There are 5 ways to turn a row about zero (a turn may also mirror it). The second row of each pair is the first, turned, with some noise.
Some pairs, each with its turn after it:
[37  9  0 11]
[  1 -28 -16 -24] | (0)

[ 21  25  31 -40]
[ 26  33 -29 -34] | (1)

[ 13  19  33 -40]
[ 11 -14 -22 -48] | (4)

[ 14 -27 -30   3]
[ -9  34  -4 -23] | (3)

[ 11   5 -25  35]
[17 -5 17 35] | (4)

[ 38  23 -33   9]
[ 12  23 -20  48] | (1)

[ 29  11  40 -38]
[ 24  -3 -14 -58] | (4)

[-36  37 -20 -31]
[-11 -36 -49   8] | (2)

[ 11  17 -25  -6]
[15 18  2 22] | (1)

[ -8  -2  26 -41]
[ 22  23 -30  24] | (0)

[ 21 -30 -13 -25]
[32 -8 19 26] | (2)

[ -7 -13  12 -40]
[ 10 -14  38 -19] | (3)

[-10 -10 -30  32]
[-14  -5  39 -17] | (0)

[  0 -37 -24  -1]
[ 26  12  29 -18] | (0)

[ 19 -18   0  30]
[  3   8 -35 -20] | (3)

[ -6  -9 -19   1]
[-16  14   2  -4] | (3)

[-8 -9 -7 38]
[-6 -1 31 26] | (4)

[ 33   6 -31  39]
[-39  -1  44  15] | (2)

[ 24 -14  -1  31]
[-26  -8 -22  22] | (1)

[ 37   9 -14  20]
[-10 -29  -4 -34] | (0)

[-34 -35  12  -8]
[-44  24   4  -9] | (4)

[ 0 23 28 26]
[-21  10   2 -40] | (2)

[ -6 -14  -5  11]
[-16 -10   7   5] | (1)

[-19 -33  -9  -8]
[ 17  20 -12  28] | (2)

[-38   3   9   1]
[-27 -26   9   7] | (3)

New pairs, each followed by its turn:
[  4 -38  37 -29]
[ 17 -30  21 -47] | (3)

[-30   0   6 -22]
[-17 -18  26   1] | (3)

[-35  -5   0  -7]
[-4 22 14 22] | (0)

[  2 -25 -13  21]
[ 0 22 19 20] | (4)

[  6  37 -25 -24]
[10 22 25 36] | (3)

[ 37  12 -39  40]
[  6  49 -42  18] | (3)

[ -5   8 -21 -39]
[ -1   2 -47   2] | (4)

[ 14  36  29 -16]
[ 34  13 -30 -20] | (1)

[ 19   6 -27  17]
[-2  6 -6 37] | (1)

[-36  29  -6 -17]
[-13 -18 -44  -1] | (2)

[-36 -17  20  40]
[-18 -54   7 -12] | (1)

[  9 -31  25  10]
[  8 -15 -16 -34] | (3)

[-13 -10 -34  -1]
[-11  11 -16  33] | (4)

[ 25 -18 -19 -39]
[-14  52  10   2] | (1)

[ 22 -10 -27  27]
[-20   8  32  21] | (2)

[-21  13 -12 -11]
[-17 -12 -22   7] | (4)

[-37  29 -21   9]
[-43  21  16  10] | (0)

[ 26  -6  10 -35]
[ -5  41 -10 -18] | (1)

[  5 -37   6 -19]
[41 10  5  0] | (0)

[ 29  10 -24 -30]
[  9 -42  16  17] | (2)

[35  9 22  1]
[ 34  -4  11 -26] | (4)

[ 34 -25 -10 -35]
[-23  51   1  -4] | (1)

[-39  13 -35  39]
[-57  11 -20  25] | (3)

[-20 -29  27  34]
[  3  54   0 -14] | (2)

[ 40  35 -13 -18]
[41 27  9 29] | (3)

[ -5 -21  18  -9]
[-14  -1   0 -25] | (1)

[  0   9 -30  -3]
[-17  16   3 -23] | (0)

[-33 -15  19   2]
[-39   4  10 -10] | (4)

[ 27   8 -28 -30]
[  4  19 -23 -39] | (0)

[ 31 -37 -29  22]
[-48  10  -3  36] | (1)

[ 18 -26 -14  11]
[  0  23 -15 -24] | (3)

[-41  15  -6  35]
[-38  -2  34  24] | (0)

[ 28 -19  17 -14]
[ 19  23   3 -25] | (4)

[-11  30  23 -12]
[ -1 -15 -23 -31] | (2)

[-26  36 -20  10]
[-24   2   2  42] | (3)

[-17 -41  14  -1]
[35  3 23 19] | (0)

[-39 -17 -38  31]
[-60  16 -16  -1] | (3)

[-30  -4 -27 -37]
[-27  10  47   1] | (3)

[ -2 -11 -21  20]
[-18  13   8  20] | (2)

[-34  -2  11  28]
[ -1 -45   9  -7] | (1)

